Every row belongs to one group in each of 4 separate groupings. Each group adds its own fixed numbers to the row, and there is some noise. The rows also spread widely along 12 directions, which tell nothing about the answers.
Known rows, each followed by its group in each grouping:
[-0.16 -0.41  1.13 -0.44 -1.19 -1.22 -0.01 -0.91 -3.01  2.04 -1.44  0.50
 -1.62 -2.50  2.02 -2.69  3.30 -0.46 -1.26  1.79  0.32  1.56 -1.50  0.28
  2.57  0.23  3.76 -2.45] : k_443 k_797 (2) (2)
[ 0.06  0.17 -1.54 -0.60  1.90 -1.00 -0.68  0.05 -2.06  1.68 -2.74 -0.40
 -0.34  0.78  2.92 -0.30  2.09  1.22  1.45 -0.68 -1.00 -3.55 -2.10 -1.25
  0.18 -1.44 -1.01 -0.88] : k_444 k_340 (2) (1)
[ 0.96  0.60 -1.57  1.19 -2.14  0.72 -2.10  1.55 -0.90  3.44 -1.69  0.40
 -0.30  1.59  0.96  0.22  2.23 -2.27 -1.00 -1.69  0.07  0.38 -1.09  0.53
  0.94 -1.55 -0.22 -2.14] : k_517 k_340 (0) (0)
[ 0.99 -0.61  0.54 -2.05  0.15 -1.64 -1.21  4.08 -1.25  3.38  1.31  0.08
 -2.02  0.22  0.83 -4.43  0.92 -0.17 -4.13  1.99 -0.55 -1.37 -0.81 -1.39
  0.37  0.89  0.09 -0.55] : k_713 k_610 (1) (1)
[ 1.38 -0.86 -1.46  0.53  1.29 -1.16  0.26  0.27 -1.79  0.76 -0.81 -0.60
 -0.06  1.16  0.08 -0.77  1.40  0.09  1.72  0.30  1.39 -3.07  1.46 -1.26
 -0.24  0.50  0.73 -0.79] : k_517 k_420 (1) (0)
[-0.80 -0.22 -0.86 -0.21 -0.43 -0.24 -0.93 -1.19  0.10 -0.98 -0.29 -0.10
 -2.93  1.12  1.61  0.64  1.40  0.69  2.36  0.26 -0.05 -1.16  0.74  0.86
  0.97 -0.25  0.05 -1.12] : k_444 k_475 (0) (2)
[ 0.77  0.53 -2.57  0.46  1.80 -0.23 -1.38  1.07  1.04  0.84  1.53  1.26
 -1.24  2.70  0.65  0.87 -0.71  0.70  0.61 -0.30 -0.91 -2.96  1.32 -1.58
 -0.40 -1.86 -1.77  1.11] : k_713 k_420 (1) (1)
[-0.16 -0.60 -1.29  1.92 -0.16  1.08 -2.75  1.11 -1.37  1.17 -1.04  0.44
 -0.97  2.84  2.89  0.37  1.70 -0.46  2.27 -2.21 -1.07 -5.14 -3.15  2.11
  0.31  0.96  0.58 -4.35] : k_564 k_610 (1) (1)
[ 0.38  1.45  2.30  2.70 -1.54  0.46  1.38 -1.83 -3.34 -0.57 -2.38 -2.60
  0.47 -0.63  2.25 -1.87  0.51 -1.63  1.25 -0.10  1.32 -2.13 -1.52 -0.67
  1.13  0.19  1.72 -3.49] : k_443 k_475 (0) (2)
[ 0.35  1.46  0.87 -2.59 -0.23 -0.76 -2.01 -0.89 -1.35  2.12 -1.16 -0.08
 -0.31 -0.07  0.48  0.71  1.15 -1.89 -0.69  0.20 -1.40  3.36 -0.72  1.76
  1.01 -0.94 -2.41 -1.38] : k_64 k_797 (0) (1)
[ 0.16  0.31  2.37 -0.79  0.91 -0.83 -1.55 -0.68 -1.53  0.47  1.94 -0.73
  0.64  0.13 -1.03 -0.72 -1.23  0.36  0.63  0.21  0.17 -0.12 -0.20  0.00
  0.26  0.92 -0.14 -1.27] : k_564 k_340 (2) (2)
[-1.42 -1.10 -2.30 -1.00  2.06 -1.12  0.59 -0.51 -3.08  2.57 -1.41  3.38
 -0.06 -2.09  0.20  0.61  1.04  0.95 -0.23  0.36 -2.42 -2.35 -2.01 -1.05
  0.30 -0.22  2.27 -0.67] : k_64 k_340 (1) (2)
[-0.22 -0.65 -0.71 -2.28  0.58 -0.30  0.64 -0.91 -3.59  1.24 -4.95 -0.45
 -3.24  0.79  3.88 -1.10  4.51 -0.79  0.06  0.63 -2.52 -0.54 -1.53  2.70
  1.50 -0.69 -2.36 -2.10] : k_713 k_475 (1) (2)
[ 1.62 -0.85  1.36  1.35 -2.17  0.30 -2.49  0.54 -1.27  3.54  2.74  4.08
  3.02 -0.94 -2.65  1.25 -2.04 -4.74 -0.67 -1.17  2.92  1.81 -0.92  0.77
 -0.10  0.96  3.66 -3.53] : k_443 k_475 (1) (1)
[ 1.50 -1.21 -0.61 -0.71  1.77 -0.49  0.06 -2.26 -2.38  0.50 -2.16  0.10
 -0.17  1.12 -0.09  1.65  0.98 -1.32  2.89  0.20  0.38 -0.14  1.36  1.50
 -0.14 -0.40 -0.97 -1.42] : k_64 k_420 (1) (0)
[-0.98 -3.50 -2.62  0.56 -1.25 -0.36 -0.01  0.62 -0.16 -0.92  0.73  2.27
 -2.10  1.05 -0.66  0.95  1.76  0.09  3.14  0.37  1.23 -3.34  1.79  1.85
 -0.19  3.14  3.28 -3.17] : k_517 k_475 (0) (2)
[ 0.47 -2.05 -0.99  0.95 -3.03 -0.92  2.29  1.41 -1.05  2.25 -0.64  3.06
 -2.19 -0.92  1.21  0.05 -0.99 -1.43 -0.58  0.19 -0.90 -0.54 -2.50  0.67
 -1.35  3.22  2.53 -3.56] : k_517 k_420 (0) (0)
[-2.57  3.43 -1.33 -1.41 -1.18 -0.39 -1.60  0.29  1.73  0.15  1.86  1.19
 -1.93  0.49  1.73  1.92 -0.58 -0.49 -0.93 -1.63 -1.40  0.10 -1.84 -0.43
 -0.12  0.04 -1.78 -1.27] : k_713 k_420 (1) (2)
[-0.48  2.63 -0.94  0.90 -2.05 -0.11  1.15 -0.53  0.48 -0.01 -0.08 -0.13
  0.08  0.10 -0.21  0.73 -0.81 -1.45  0.13 -0.46 -0.42  0.92  0.75 -1.53
 -0.08 -1.36 -1.83 -0.69] : k_517 k_797 (0) (1)
[ 0.56  2.30  1.49  0.33  1.92 -0.07 -0.90 -1.86 -1.56  0.16  2.01 -0.72
  1.93  0.12 -1.72 -0.24 -1.55 -0.82  0.86 -0.14  0.65  0.26  1.59 -1.93
  1.06 -1.80 -1.24  1.09] : k_713 k_420 (1) (2)
[ 2.47 -2.33  1.10 -2.82  2.58 -3.82 -0.32  0.05 -2.14  2.59  0.61  3.00
  0.62 -0.99  0.48  0.81 -1.06  0.16  0.45  0.91 -0.71  0.12 -1.44  1.22
 -1.48  2.76  0.27 -1.78] : k_517 k_475 (1) (1)
[-0.54 -1.35 -1.00  1.68 -0.34  1.54  0.38 -2.62 -2.02  0.12 -1.78  1.37
 -0.49  1.40 -0.06  2.26  0.89 -0.72  3.69 -0.90 -0.54 -1.37 -0.42  2.26
  0.48 -0.58  0.15 -2.67] : k_564 k_340 (2) (0)
[ 0.71  0.00  0.97  3.15 -3.41  1.78 -1.50  0.30 -0.95  0.79  0.72 -0.59
 -0.69  0.75 -0.17 -2.24  0.67 -2.05  0.32  0.10  0.69 -0.23 -0.27  0.76
  2.28  0.17  2.14 -2.91] : k_517 k_420 (0) (1)
[ 1.61  3.80  1.05  2.30 -0.59 -1.82  3.04 -1.49  2.87 -2.00  2.12 -0.99
  0.45 -0.86  0.24  1.61 -5.28  0.00  0.13 -0.71  2.02  1.90  1.99 -4.46
 -1.91 -1.09 -1.27  0.64] : k_517 k_340 (1) (2)
[ 0.73  1.51 -1.24  0.43 -0.73  1.50 -3.35  1.41 -1.96  3.86 -0.89  0.32
  2.13  2.55 -0.76  0.83  2.36 -4.35 -0.17 -2.66  1.30 -0.05 -0.54  0.43
  0.73 -1.73 -1.47 -1.90] : k_713 k_797 (1) (0)
[-2.18  0.41 -1.64 -0.44 -2.44 -1.03 -0.13  1.00 -0.05 -0.43 -0.86  0.06
 -3.93 -0.76  3.43 -1.47  3.63  0.73 -0.62  0.53 -0.07 -2.16 -1.72  0.28
  1.21  2.13  2.42 -3.35] : k_517 k_475 (1) (2)
[ 1.79 -1.09  0.99 -0.39  0.25 -0.20 -2.94  0.06  0.53 -0.80  0.87 -2.34
 -1.27  2.21 -0.55 -0.72  1.81 -0.63  1.66  0.60  3.10  0.91  3.25  1.28
  1.08  0.21  0.03 -1.92] : k_64 k_340 (2) (2)
[ 0.22  0.63 -1.94 -0.08 -1.37  0.47 -1.71  2.04 -1.51  3.14 -2.23  0.58
 -1.11  0.60  3.18 -1.38  3.89 -1.80 -1.51 -1.06  0.77 -1.34 -2.11  0.48
  1.21 -0.39  1.50 -3.39] : k_564 k_610 (1) (1)
[-0.97  2.32 -1.10 -0.01  0.51 -0.03  1.58  0.88 -1.78  0.87  0.41 -0.24
  2.16 -0.15 -1.31 -0.53 -1.75 -1.82 -0.82 -0.99  0.56 -2.92  0.31 -4.03
 -1.47 -0.16 -1.34  0.09] : k_713 k_420 (1) (2)
[ 1.52 -0.18  0.98 -0.32  0.06 -1.44 -1.38 -2.47  2.14 -1.80  0.22  0.60
 -1.92  0.68  2.37  3.83  0.16 -0.47  3.98 -0.57  2.39  2.08  0.15  3.20
 -0.14  1.53  0.07 -3.91] : k_64 k_340 (1) (1)
[ 1.77  0.59 -0.92  3.53 -1.25  0.73  1.50  0.78 -0.56  2.47 -0.56  1.20
 -0.22  0.38  1.12  0.09 -1.78 -1.17 -0.76 -1.00  0.67 -1.79 -1.25 -2.47
 -0.89 -1.09  1.47 -1.11] : k_564 k_340 (1) (0)
[ 0.61  1.55 -0.89  2.10  1.21 -0.22 -0.03 -1.98 -1.14  0.27 -0.65 -0.33
  0.84 -0.12  0.59  0.39  0.95  0.94  1.82 -0.48  0.33 -0.63  1.10 -1.93
  1.75 -2.75  0.74  0.31] : k_517 k_340 (0) (2)
[-2.20  1.14  0.12  0.97 -3.40  2.18 -2.28  0.51  1.11 -0.03  3.17  0.36
 -4.27  1.11 -0.57 -2.46  0.25 -0.33 -2.05  1.77 -2.31  0.45  0.38  0.44
  3.23 -1.61 -0.28 -0.05] : k_713 k_420 (1) (1)
[-2.80  1.67 -2.70 -1.36 -0.93  0.46  0.27 -1.81  0.40  0.65  0.49  4.11
 -0.43 -0.58 -0.59  3.26  0.09 -1.20  0.10 -0.60 -1.78  1.13 -0.40  0.41
  0.19 -2.12 -1.69 -0.60] : k_713 k_475 (2) (1)

New rows, each followed by its group in each grouping:
[-0.49  1.08  0.69  0.69 -0.99 -1.05  1.83  0.27 -0.88  0.23  0.94 -0.76
 -0.13 -0.39 -1.29 -1.18 -1.94  0.57 -0.64  1.01 -0.52 -1.38  0.24 -2.60
 -0.54  0.40 -0.45 -0.11] : k_517 k_340 (0) (0)
[ 1.72 -1.78 -1.52  1.05 -2.32  1.51 -2.52  3.01 -0.83  2.95 -0.17  0.73
 -0.39  3.27 -1.60 -0.65  0.23 -3.85 -1.61 -1.36 -0.23 -0.01  1.74  0.99
 -0.16 -0.77 -1.11 -1.76] : k_517 k_475 (1) (2)
[ 2.38  1.33  0.19  1.43  0.12  0.18 -1.88 -0.34 -1.54  2.43 -2.49 -0.69
 -0.32  1.95  3.28  0.55  0.56 -1.72  0.58 -1.83 -0.03 -0.70 -2.36 -0.28
  0.13 -2.29 -1.53 -1.45] : k_444 k_475 (1) (0)
[-1.59  0.37 -1.58 -1.98 -0.06 -1.43  2.23 -2.30 -1.89  1.59 -2.25  2.74
 -1.31 -1.27  0.46  2.31  0.25 -0.44 -0.49  0.64 -2.26  1.50 -0.47  0.07
 -0.07 -1.79 -1.32 -0.23] : k_443 k_340 (1) (0)
[-1.12  0.28  0.69  3.55 -2.26  2.11 -2.29 -1.12 -0.81 -0.04  1.08  0.11
 -1.85  2.03  0.46 -0.58 -0.49 -0.37  0.95  0.13 -2.90 -1.88 -0.98  1.37
  2.57 -2.22  0.58 -1.94] : k_443 k_610 (0) (1)
[ 0.87  1.41 -0.17 -0.56  0.26  0.03 -1.43  1.38 -1.75  2.98  0.72 -0.52
  0.99  1.15 -1.16 -0.96 -0.75 -1.63 -1.72 -0.53  0.49 -0.82  0.36 -1.90
 -0.38 -0.78 -1.10  0.06] : k_564 k_420 (1) (0)
[-0.66  0.11 -2.12 -1.94  2.54 -1.49 -1.80 -0.40 -0.72  0.98  1.23  2.60
  1.59 -0.59 -1.34  2.38  0.80  0.08  1.60 -0.12  1.36 -2.23  0.68 -0.68
 -0.49  0.36  1.19 -0.88] : k_64 k_475 (1) (1)
[-1.07  3.71 -0.45  0.42 -1.94 -0.34  2.39 -0.64  0.52  0.50 -0.16  2.00
 -0.26 -1.33  2.15  1.91 -2.52 -1.90 -1.25 -1.22 -0.86  0.15 -2.95 -1.73
 -1.47 -0.43 -1.79 -1.74] : k_713 k_475 (1) (1)
[ 5.82  0.72  0.72  3.44  1.71 -1.89  1.39  0.71 -1.70  2.89 -2.02 -0.85
  0.54 -0.76  4.92 -2.21  2.00 -0.28  0.18  0.27  5.24 -0.94 -1.11 -3.02
  0.77 -0.82  4.38 -1.56] : k_713 k_610 (0) (0)
[-1.89  0.97  1.83 -2.16  1.90 -2.16  0.80 -2.21 -3.07 -2.20 -0.57 -3.30
  0.01  0.16 -0.58 -1.31  0.82  1.62  2.47  1.41 -1.23 -2.73  0.52  0.01
  0.38  1.39 -2.66 -1.12] : k_517 k_610 (1) (0)
[ 3.65 -3.66 -0.95  3.03  0.57  0.85 -3.29  0.95 -3.18  5.18 -1.20  3.40
 -0.64  2.70  1.22  0.27  0.91 -1.69  0.15 -0.65 -1.56 -2.20 -1.74  1.93
  0.99 -2.00  2.29 -1.77] : k_443 k_475 (1) (0)
[-0.73  1.18 -1.82  2.24  0.51  0.73  1.45 -2.85 -0.50 -1.30 -0.04  0.63
  0.81 -0.05 -1.68  2.24 -0.70 -0.13  2.89  0.24  1.15 -2.18  2.23 -1.99
  0.10 -2.05  0.97  0.13] : k_64 k_475 (0) (0)
[-1.49 -0.57 -0.61  1.25 -0.49  1.48 -0.11 -3.77 -2.07 -0.05 -1.22  3.36
 -0.64 -0.07  0.96  2.71  1.22 -1.30  3.06 -1.01 -2.05  0.38 -2.04  3.22
  1.59 -0.85  0.72 -3.00] : k_713 k_475 (2) (2)
[-0.23  2.56 -1.62  2.42 -1.51 -0.81  0.85 -1.22  2.04 -0.50  2.06  1.69
  1.04 -0.19 -0.82  3.69 -2.17 -0.84  2.17 -1.61  2.03  0.29  0.84 -2.17
 -1.17 -0.27  0.85 -0.93] : k_517 k_797 (0) (0)
[ 1.68  1.70  0.43  1.05  0.21 -1.30 -0.94  1.12 -0.37  0.99  0.25 -1.73
 -1.14  1.19  2.79 -1.29 -0.85  0.49 -0.73 -0.22  0.15 -2.16 -0.44 -2.45
 -0.06 -0.63  0.12 -0.55] : k_443 k_420 (0) (2)
[ 4.52 -1.27 -0.31  1.42  0.59  0.19 -2.53  0.13  0.09  2.61 -0.57  0.85
 -2.96  3.48  2.54  0.80  0.74 -0.27  0.49  0.13 -0.18  1.15  1.04  2.00
  0.84 -2.35 -0.49 -0.32] : k_564 k_475 (0) (0)
[ 2.28  0.61  1.27  2.56 -0.28  1.07 -2.09 -0.19 -1.31  2.76  0.74  0.14
  0.03  1.23 -0.13 -0.61 -0.85 -0.97 -0.52 -0.41  0.08  0.32 -0.54 -0.46
  1.31 -2.09  0.62 -0.46] : k_564 k_340 (1) (0)
[ 1.66 -0.36 -1.94  0.37  0.06 -1.33  0.59 -0.43  0.52  1.03 -0.25  2.33
 -1.02  0.16  1.55  1.93 -0.38 -0.88  0.89 -0.11  1.61  0.00  1.16 -0.69
 -0.74 -0.57  1.11 -1.22] : k_443 k_420 (1) (1)
[-0.23  3.01  0.15  3.09 -0.50  1.52  0.72 -3.28 -1.28 -0.10 -1.32 -0.61
 -1.72 -0.67  2.22 -0.65 -0.49  0.73  0.22  0.93 -3.54 -0.25 -1.39 -1.65
  2.72 -4.43 -0.32  0.53] : k_64 k_420 (0) (1)
[-1.08  3.63  0.98 -3.97  0.78 -2.69  1.51 -2.06 -0.50  0.29  0.07 -0.22
 -0.21 -2.15  0.17  1.09  0.35  0.26 -0.96  1.06  1.06  3.51  0.38 -1.29
  0.29 -0.69 -2.64  0.62] : k_713 k_340 (0) (0)
[ 2.90  2.27 -2.13  1.24  1.05 -0.57 -0.51  1.84 -0.58  2.27 -2.53 -2.38
 -0.91  2.82  3.26 -1.48  0.37 -0.39 -1.81 -1.42 -1.36 -1.75  0.72 -3.31
 -0.43 -3.64 -3.48  1.23] : k_517 k_420 (1) (2)
[ 0.67 -1.21  0.38  2.43 -0.85  0.65 -0.64 -0.66  0.33 -1.25  1.94 -0.25
 -1.66  1.67 -1.05  0.61 -1.53 -0.19  2.93  0.77  0.91 -2.13  1.35  0.51
  0.03  1.07  1.52 -1.85] : k_64 k_420 (0) (0)
[ 0.93  1.16  1.00  1.80 -0.37  0.65 -0.78  0.73 -2.24  1.64 -0.54 -2.38
 -0.99  1.46  0.81 -3.33  1.56 -0.76 -0.72  0.89 -0.15 -1.92 -0.46 -1.45
  1.78 -1.42 -0.65 -0.28] : k_713 k_797 (1) (0)
[-0.26  2.68  0.73  2.09 -0.45  0.93 -0.23 -2.00 -1.79  0.56 -1.85 -1.26
  0.25 -0.28  2.11 -0.46  0.45 -0.46  1.11 -1.00 -0.43 -1.16 -2.25 -1.68
  1.77 -2.83 -0.49 -1.03] : k_444 k_340 (1) (1)
[ 1.03 -1.59 -1.20 -0.88 -0.24 -0.46 -2.14  1.94 -1.82  2.80  0.28  1.12
  1.39  1.07 -1.91 -0.64  1.77 -2.23 -0.09 -0.24  1.30 -0.30  1.70  0.80
  0.52  0.38  0.66 -1.87] : k_517 k_610 (0) (1)
[ 0.60  1.00  2.24 -1.46  1.56 -0.97 -2.00 -1.20 -0.95 -2.23  0.33 -4.33
 -0.81  1.69 -0.04 -1.31  1.23  0.64  2.26  1.27  1.43 -1.26  2.52  0.41
  0.91  0.49 -1.81 -1.01] : k_64 k_475 (0) (2)
[ 1.76  1.92  2.15  0.48  0.13 -0.29 -4.70  0.09 -0.51  1.03  1.64 -1.76
  0.65  1.84  0.42 -1.08  0.64 -0.85  0.20 -0.52  0.52  0.25 -0.32  0.62
  1.87 -1.00 -1.17 -1.42] : k_517 k_475 (1) (1)
[ 2.02  0.82  0.66  2.01 -0.98 -0.14  1.01  1.13 -1.42  0.92 -0.78 -1.63
 -0.10  0.74  0.62 -2.38 -1.26 -1.57 -1.32  0.03  0.10 -1.20  0.53 -2.27
 -0.43 -0.53 -0.57 -0.87] : k_517 k_475 (1) (2)
[-0.01 -0.34  2.38  1.53 -0.36  0.39 -3.89 -1.15 -1.43 -0.13  2.46 -0.89
 -1.40  0.87 -0.58 -2.27  1.09  0.79  0.88  1.17 -1.15 -0.56 -0.06  1.58
  3.52 -0.12  1.70 -1.33] : k_517 k_475 (1) (2)
[-0.90  2.62  1.41  1.40  0.32  1.02 -0.27 -2.03 -2.24 -0.02  1.29 -1.17
  0.27 -0.56 -0.67 -1.87 -0.30  0.19  0.04  0.87 -1.06 -0.65  0.25 -2.01
  2.72 -2.37  0.20  0.98] : k_713 k_420 (0) (2)
[-0.11  2.05 -1.29  1.72  1.44  0.73 -0.97 -2.22 -1.22  0.99  1.49  1.67
  4.11 -1.54 -3.04  1.15  0.07 -1.37  1.16 -0.38  2.33  0.04  2.12 -3.04
  1.55 -3.67  2.38  0.23] : k_64 k_610 (2) (1)
